The rows are grouped in 4 ways, from coarse to fine. Each group lies inside one group of the grouping before and may be the whole of it. The rows also spread widely along 15 directions, which tell nothing about the answers.
In the rows, zero is written as 128.
Some rows, each with its group in each grouping after it:
[ 62 100 128 145 190  87 171 187 179 129 118 161 158 185 137 128 166 130
  89 155 158 124 133 131 119 137 114 159 164 144 159 139 134 136 130 171
 140] -> J_225 J_975 J_280 malu
[156 118 126 144 194 123 133 138 137 100 133 145 143 106 170 156  90  91
 158 140 146 166  47 134  89  85  97 137 132 125 139 129 224 107 139 120
 155] -> J_225 J_230 J_805 Bul
[139 147 149 111 159 110 141 164 148 119 183 125 118 117 158 103 112 157
  96 115 125  99 103 160 137 167  77 154 113 177 126 177 101 117  80 118
 153] -> J_225 J_230 J_761 vude
[ 69 150 164 101 183 123 139 150 150 126  99  69 126 149 124 138 135 169
  65 141 154 114 111 123 123 130 125 146 125 134 177 102 126 154 139 156
 114] -> J_225 J_230 J_805 Suf
[117 102 143 148  76 166 110  68  80 121 124 134 128 136  85  76 170 155
 123 164 128 151 182 182 165 111 128 111 118 128 128 127 100 122 136 123
 107] -> J_225 J_975 J_858 Valun
[121 127 116 148 145 131 134 126 159 106  92 154 230 158  94 133 143 169
 170 106 171 191  53 157 177  71 159 122 125  73 158 139 158 193 128 109
 114] -> J_225 J_975 J_280 Gima
[151 123 151 129 110 101  62 156 161 142 113 109 142 143 134 142  99  57
 153 108 169 166  98 131 129 193 183 102 225  97 101  85 197 127 160 142
 122] -> J_241 J_415 J_601 Buga
[128 138 105 112 142 122 128 100 178 125 115 132 153 185 160 130 129 122
 166 140 140 123  92 137  74 145 150 107 199  65 153 112 195  80 145 148
 141] -> J_241 J_415 J_679 dabo
[ 88 115  97 164 114 140 111 104 122 137 112 196 152 131  84 123 121 111
 157 145 152 194 103 152 129  86 134 102 133 134 150 128 146 114 179 156
 127] -> J_225 J_147 J_287 bifo
[ 61 138 106 152 132  97 117 135 128 153 115 151  56 114 103 115 132 142
 116  99 121 126  93 112 115 168 130 117 157 174 162 150 123  83 129 173
 142] -> J_225 J_975 J_507 Nud
[145 116 114  88 115 121 141 185 142 157 112 158 151 140 180 147 125 135
 123  81 154  97 102 119 177 135 139 190 145 142  84 119 170 160  96 154
 164] -> J_225 J_975 J_507 Bami
[150 138 117  88 137 131 205 138 129 142  91 130 148 119 161 139 159 155
  98 151  90  80 177  95 140 104  94 164  58 127 128 134  74 110  76 113
  83] -> J_241 J_415 J_679 Dap
[120  99 120 116  73 154 106 123 106 153 182 146  79 153 166 110 117 106
 179 148 147 155  89 178 168 140 151 162 166 152  67 163 173 105 166 181
 198] -> J_241 J_515 J_220 veren
[122 128 173 147 145 115 133 118 151  91 104  93 161 190 106  84 198 140
 105 161 117  89 173 131 131 135 146 129 194 103 163 104 147 119  99 129
 104] -> J_241 J_415 J_601 Tofor
[102 140 108 129 137 142 177 125 158 118  89 185 210 182 103 103 180 172
 105 143 123  86 152 125 147  63 110 160 133 134 169 114 121 136 102 150
 117] -> J_225 J_510 J_590 duze
[134 114 104  75  98 125 161 134  94 151  75  73 141 142 143 156 106 130
 109 175 133 122  76 139  84 101  77 175 102 109  92 109 138 121 139 184
 105] -> J_225 J_510 J_590 Nif
[ 76 153 141 162 154  78 179 158 160 114 113 114 100 131 108 133 141 127
 132 134 104 130  81  74 157 137 149 150 122 144 123 181  79 120 135 154
 103] -> J_241 J_515 J_24 bega
[111 146 108 143  89 117 122  91 120 134 152 164  61  94 143 122  97 133
 169  87 112 137  80 109 141 168 162 108 124 134  91 173 112  78 142 135
 146] -> J_225 J_147 J_287 sote
[109 107 161 142 151 102 160 159 128 113 106 149 138 126 139 125 189 167
  67 107 126 103 189 120 170 163 133 152 105 141 134 137  83 158  76 102
 110] -> J_225 J_230 J_761 vuzu
[117 112 181 174 101 113 124  97  99  62  97 127 110 163 142 123 182 106
 116 111 119  78 154  79 159 137 191 168 187 102  61  88 188 133 132 148
 136] -> J_225 J_975 J_280 malu
[ 83 113 139 112 137 124 127 147 111 161  94 130 112 117 126 152 151 133
  74 144 151 154 183 141 130 166 123 121  86 142 151 112  77 136 137 136
  91] -> J_241 J_415 J_601 Tofor
[155 152 122  91  99 101 163 143 140 125  94  93 189 149 117 126 108 155
  97 134 123  98  93 138 107 142  83 149 104 106  99 136  78 134  97 139
  83] -> J_225 J_230 J_761 vuzu
[147  73 136 176 139 120 164 140 123 104  82 123 201 142  84 100 199 156
 168 157 127 181 104 144 204  41 156 142 139  92 153 150 159 179  93 103
 102] -> J_225 J_147 J_287 bifo
[118 167 170  97 123 115  86 166 145 134 175 154  73 112 195 154  86  81
  85  67 153  87 150 108 147 236 146 154 137 176  58 113 123 120 141 144
 160] -> J_241 J_415 J_679 dabo
[119  94 115  91 146 113 155 169 144 150 150 155 143 161 187 137 110 114
  92 167 166 125 139 177  88 166  67 162 120 143 100 141 123 113 133 159
 153] -> J_225 J_975 J_507 Nud
[147 101 132 130 153 140 143 104 139 135 111 120 114 126 161 111 159 124
 141 160 113 121 154 119 123 112 146 117 176 107 160 107 183  82 120 116
 126] -> J_225 J_510 J_590 Nif
[111 110 129 157 143  89 160 116 145  99 152 156 112 148 154 119 124  95
 123 168 122 127 129 136  69 174 101 125 147 122  98 163 109  66 146 140
 127] -> J_225 J_510 J_590 duze
[170 126 122 148 127 134 134 122 119 134  64 140 128 101 125 122 182 118
 158 104  84 105 143  67 173  79 171 134 167 122 159  94 200 104  80 111
 108] -> J_241 J_415 J_679 Dap
[106 178 158 171 173 112 117 159 193 102 177 172 124 147 114  79 139 107
 134 105 115  95 115 105 171 138 144 136 196 195 159 157 151  99 114 140
 161] -> J_241 J_515 J_220 veren
[141 135 126 133  98 131 110 168 118 165  98 152 145  88  78 104 125 109
 107 110 124 132 145 118 193 106 115 140 127 194 128 112 112 138 107 139
  98] -> J_225 J_975 J_507 Bami
[ 86 138 158 162 120 148 112 139  90 129 141 166  78  98  83  81 168 141
  77 121 102  99 178 123 199 101 114 159 123 239 150 128 108 120 107 154
 143] -> J_225 J_230 J_761 vude
[108 132 147 195 162  65 173 138 148  90  61 154 126 114 117 150 182 110
 122 102  96 120 149  37 137 156 178 117 132 103 136 139 105 113 105 102
  72] -> J_241 J_515 J_220 veren
[101 148 115 111  61 127 127 109 135 139 113 127 165 189  81  81 161 184
 122 127 128 105 132 170 148 161 134 128 148 118 132 149  71 126 111 159
 110] -> J_241 J_515 J_220 veren
[115 154 152 195 171 120 121  59 131  48 100 163 144 139 105 105 196 155
 132 102 102 108 154 110 106 129 152  85 145  89 194 118 156  94  92  77
 106] -> J_241 J_415 J_601 Buga
[124 143 108 152 186 109 157 160 182 117 128 224 198 126 137 148 131 119
 141 107 146 161 115 129 135 120 114 118  97 133 163 160 114 132 108  96
 119] -> J_241 J_415 J_601 Tofor
[127 133 107 117  91 117 119 165 142 148 131 171 184 141 110 120 108 136
 125  97 160 144  91 166 162 144 109 147 126 150  99 149 104 157 117 150
 130] -> J_225 J_975 J_280 malu
[133 104 130 135 105 122 160  84 126  91 153 148 125 160 171 108 154 156
 151 137 121 114 125 154 126 158 140 140 136  85  81 171 119 101 115 116
 146] -> J_225 J_510 J_590 Nif

New rows, each followed by its group in each grouping:
[191 144 163 136 142 147 114  66 107  47 129 118 153 132 184 136 115 116
 150 111 135 103  89 129 105 107 127 142 131  70  84  98 225 119 118  92
 145] -> J_225 J_975 J_858 Valun
[136 183 146 117 142  95 138 137 171 122 136  63  94 127 125  89 120 171
 129  94  91  72  55  97 141 161 139 131 180 138 150 157 132  95  79 136
 131] -> J_225 J_230 J_761 vuzu
[114 123 127 109 127 148 177 111 152 131 102 119 149 188 150 122 131  91
 122 214 124  95 149  97 113  63 124 167 165 115 107  84 168  89 179 192
 121] -> J_225 J_975 J_280 malu
[115 178 161  92 118 156  98 137 153 152 170 152  76 120 166 110 122 121
 101  87 125  70 177 104 193 173 164 147 150 188 113 108 125 109 126 142
 159] -> J_241 J_415 J_679 dabo
[ 84 113 124 155 140 150 150  85 112 120 110 127 116 149  89  84 178 154
 124 191 106 131 143 145 124  66 112 128 144 142 185 130 138  88 138 156
 120] -> J_225 J_510 J_590 Nif
[ 94 119  87 142 140  90 144 155 113 141 139 197  90  86 145 145 115 152
 123  78 137 151  79 146 116 178  89 134  74 168 123 198  88 109  99 130
 150] -> J_225 J_975 J_507 Bami
[112 162 128  96 131 124 148 119 174 122 141 113 158 157 144 153  83 129
 154 144 158 168  66 145 128 144 139 121  94  80 100 160  89 135 174 133
 108] -> J_241 J_415 J_679 dabo
[ 95 123 158 138 143 153 147 122  94 120 132 194 104  91 151 146 161 125
  78 133 129 135 228 121 177 132 122 144  32 172 116 129  61 136 128 101
 109] -> J_241 J_415 J_601 Buga
[ 88 144 115 153 125 153 105 116 103 138 125 217 107 117 102 105 159 115
  98 123 113 108 189 130 132 112 100 131 125 208 171 106 133  83 121 156
 141] -> J_241 J_415 J_601 Buga
[104  93 126 176 180 109  85 133 124 143 149 180  51  68 163 143 119  95
 148  95 154 197 110 140 113 187 148  81 155 148 161 144 183  87 146 108
 161] -> J_225 J_975 J_858 Valun
[150 154 128 107 156  90 137 215 167 146  95 140 169 118 148 169  97  82
 111  94 144 117  83  87 140 136 113 167 134 154 112 108 155 147 105 148
 115] -> J_241 J_415 J_601 Buga
[131 151 155 183  80 110 104  80 129  72 105 164 158 162  77  91 165  91
 127 122 103  98 180 109 125 155 157 107 182 110 102 104 122  93 131 127
  89] -> J_241 J_415 J_679 dabo
[110 147 131 136 115  89 174 145 188 131 101  85 155 168  80  94 127 131
 138 167 107 122  88  96 144 121 148 129 181 115 129 150  88 109 139 164
  82] -> J_225 J_230 J_805 Suf
[118  94 109 116  98 116  82 140 128 147 143 165 152 172 135 108 116 111
 111 134 178 141 130 212  80 194  93 122 185 135 114 120 156 107 140 166
 160] -> J_225 J_975 J_507 Bami
[112 104 128 120 100 130 130 126 104 132 116 127 126 171 128 112 163 125
 115 165 130 116 146 158 121 131 112 158 151 136 116 118 144 110 125 172
 137] -> J_241 J_415 J_601 Buga
[132 111 149 198 142  60 136 165 143  61 115 172 193 133 107 157 117  92
 143  99 157 187  54 132 133 149 131 137 126 101  73 170 127 170 131 110
 111] -> J_225 J_230 J_761 vude
[100 141 158 141 125 120 111 126 106 131 107 102  77  83 114 138 123 137
 120  96 131 147 101  95 176 139 171 123 111 140 121 126 121 142 140 130
 111] -> J_225 J_147 J_287 bifo
[170 141 180 120 135 151 123 112 165 113 110  78 180 165 121  98 144  86
 132 190 125 118 176 117 156  95 159 117 185  95 136  72 165 118 144 117
  84] -> J_241 J_415 J_601 Tofor
[ 89 138 149 102 135 124 141 156 132 122 130 136 119 162 164 148 117 126
  79 131 151  89 116 121 128 137 114 189 130 158  92 110 143 138 148 186
 160] -> J_225 J_230 J_761 vude
[123  66 119 132 143 115 132 164 121 135 106 198 178 139 173 173 131  87
 110 141 186 172 152 157 109 138 118 145 119 111 100 103 165 152 152 136
 138] -> J_225 J_147 J_287 bifo
[135 120 125  96 143 141 149  98 121 147 102  73  85 130 176 131 124 118
 125 178 114 102 124 106  86 111 121 134 154 107 138  92 187  67 144 157
 125] -> J_225 J_975 J_280 malu
[132 103 134 135  97 150  86 110 121 162  77 144 138 119 113 122 150 102
 130 124 147 154 180 119 165 127 187  98 185 110 143  59 176 125 154 130
 103] -> J_225 J_975 J_280 Gima
[134 153 148 137 166 139 178  85 199  91 136 137 177 153 152 117 132 145
 166 147 129 139 125 101 167 101 180 103 124  61 133 145 113 123 149  82
  99] -> J_225 J_975 J_280 Gima
[140  64 105 149 103 103 115 158 124 156  95 193 175 121 122 134 146 104
 127 125 159 182 161 167 124 168 130 108 154 119 124 121 129 131 122 119
 110] -> J_225 J_230 J_805 Suf
[170 103 163 124 111 179  99 120 127 132 156 170 185 120 140 110 112  80
 125 166 171 179 201 182 188 107 127 119 113 135  91  98 130 151 164  95
 113] -> J_225 J_975 J_858 Valun
[ 81 125 170 114 153 126 139 148 149 128 149 112  87 146 168 139 112 105
  96 154 159 126 138 116 154 153 148 159 133 146  89 124 125 133 178 162
 144] -> J_225 J_975 J_507 Bami
[139 114 120 127 119 119 137 144 121 113  82 136 203 157 125 160 106  89
 127 152 164 154  80 135 110  84 105 163 126 100  87  95 176 154 159 162
 110] -> J_225 J_975 J_280 Gima
[142 118 121 108 113 110 178 115 149 105  84 174 188 173 189 170 133 121
 109 129 139  90 158 102  92 152 137 152 122  62  70  98 127 121 133 131
 111] -> J_225 J_230 J_761 vude
[133 147 120 148 100 121 142 130 142 130  57 152 146 155 101 116 171  96
 140 121  88  73 144  48 156  82 170 155 202 134 132  74 185  97 112 172
 109] -> J_241 J_415 J_601 Buga
[189 142  83 120 126 112 162 105 139 139  62 107 157 101 126 125 127 157
 169 114  84 118  64  96 100  96 121 104 141  80 169 128 164  80  74 105
  89] -> J_225 J_230 J_761 vuzu
[159 109 164 127 176  67 183 201 168 103 119  72 188 143 133 123 130 121
  93 169 133 129 104 137 121 145  82 159 127 119 114 160  95 151  87 112
  85] -> J_225 J_230 J_805 Suf
[ 82 148 139 182 148  92 130  85 132  82 117 157  80 116 128 142 125 121
 131 101 116 134  98  88  91 171 158  98 137 110 127 144 128  82 154 127
 122] -> J_225 J_230 J_761 vuzu
[ 92 173  98 121 131  80 175 181 157 138  87 170 143 141 115 149 130 127
  95  97 108  78  99  73 119 139  99 172 111 167 123 143  87 114  99 179
 109] -> J_241 J_415 J_679 dabo
[143 137 138 160 134  63 112 144 130  99  80  85 137 132 107 129 148 129
 138  88 118 122  58 117  97 181 138 120 183  95 138 136 165 119  85 126
 106] -> J_241 J_515 J_24 bega
[102 134 120 121 109 147  98  95  94 129 150 189  82 129 154 108 164 160
 101  91 122  86 177 162 116 183 114 131 126 163 143 130 130  85  95 133
 167] -> J_241 J_415 J_679 Dap
[107 158 126 110 106 153 119 114  85 131 110 169 136 111 106 125 149 158
  71 109 123 100 180 149 139 129  82 145  53 174 140 115  74 129 101 131
 106] -> J_241 J_415 J_679 dabo
[139 142  75 170  58 112 127  80 121 120 124 230 147 138  93  95 134 101
 164 121  90 120 142 136  87 153 106  96 146 135 108 156  96  41 116 138
 111] -> J_241 J_415 J_601 Tofor
[194  83 126  91 102 140 116 156  98 168 110  95 163 109 145 138 109  81
 135 182 149 183 134 182 131 118  89 135 111 120 100 109 148 129 127 123
  97] -> J_241 J_415 J_601 Buga
[106 191 150 110  97 159 123  97 132 135 137 108  80 144 109  84 128 120
 112 151  88  61 151  91 156 108 136 148 154 181 126 105 120  73 142 179
 126] -> J_241 J_415 J_601 Tofor
[166  91  95 174 130 122 164 133 151 129 115 207 174 117 133 109 166 122
 195 118 112 159 116 114 189  76 159 128 154 114 133 160 167 117  94  97
 130] -> J_225 J_975 J_280 Gima
[116 186 112 138  58 114 105  91 134 144  93 153 106 107  85 118  87  98
 133  92 101 101 120  65 121 158 161  94 157 137  99 100  99  69 160 163
  88] -> J_225 J_147 J_287 bifo
[136 107 136 148 134  87 182 110 131  99 123 104 104 137 150 111 147 133
 131 161  98 113 125 116 105 158 117 132 127  97  97 173  99  83 106 117
 105] -> J_225 J_975 J_507 Nud
[ 82 157 122 132 195 119 135 151 165 111 119 149 171 143 111 133 122 172
 112 106 159 143  54 148 116 105 103 134 120 142 198 141 148 150 120 139
 142] -> J_225 J_230 J_805 Suf
[125  88 137 148 170 118 148 146 126 114 116 115 150 132 131 115 181 179
 140 125 143 160  91 160 173 102 136 144 130 110 166 159 162 165  84 104
 136] -> J_225 J_975 J_280 Gima
[ 83 154 123 114 108 110 134 114  94 126  83 103  80 120 123 148 118 154
  91 106 118  94  84  98  92 150 118 151 112 140 118 114 121 106 132 178
 120] -> J_225 J_230 J_805 Suf
[ 85 164 149 152 126 145  91 104  94 102 159 189  61 120 132 112 135  95
  89 112 112  77 168 117 114 146 104 150 133 210 120 111 150  71 139 165
 166] -> J_241 J_415 J_679 Dap
[152  94 154 203 141  97 121 107 138  86 102 173 131 110 131 110 184 108
 154  92 115 138 170  96 160 160 195  92 185  91 129 126 166 110  99  69
 110] -> J_225 J_975 J_507 Bami
[176 107 122 108  95 162 159 115 121 153 114 145 155 118 147 106 145 130
 141 157 115 125 174 130 185  86 130 142 112 123 104 119 121 119 111 111
 106] -> J_225 J_975 J_858 Valun
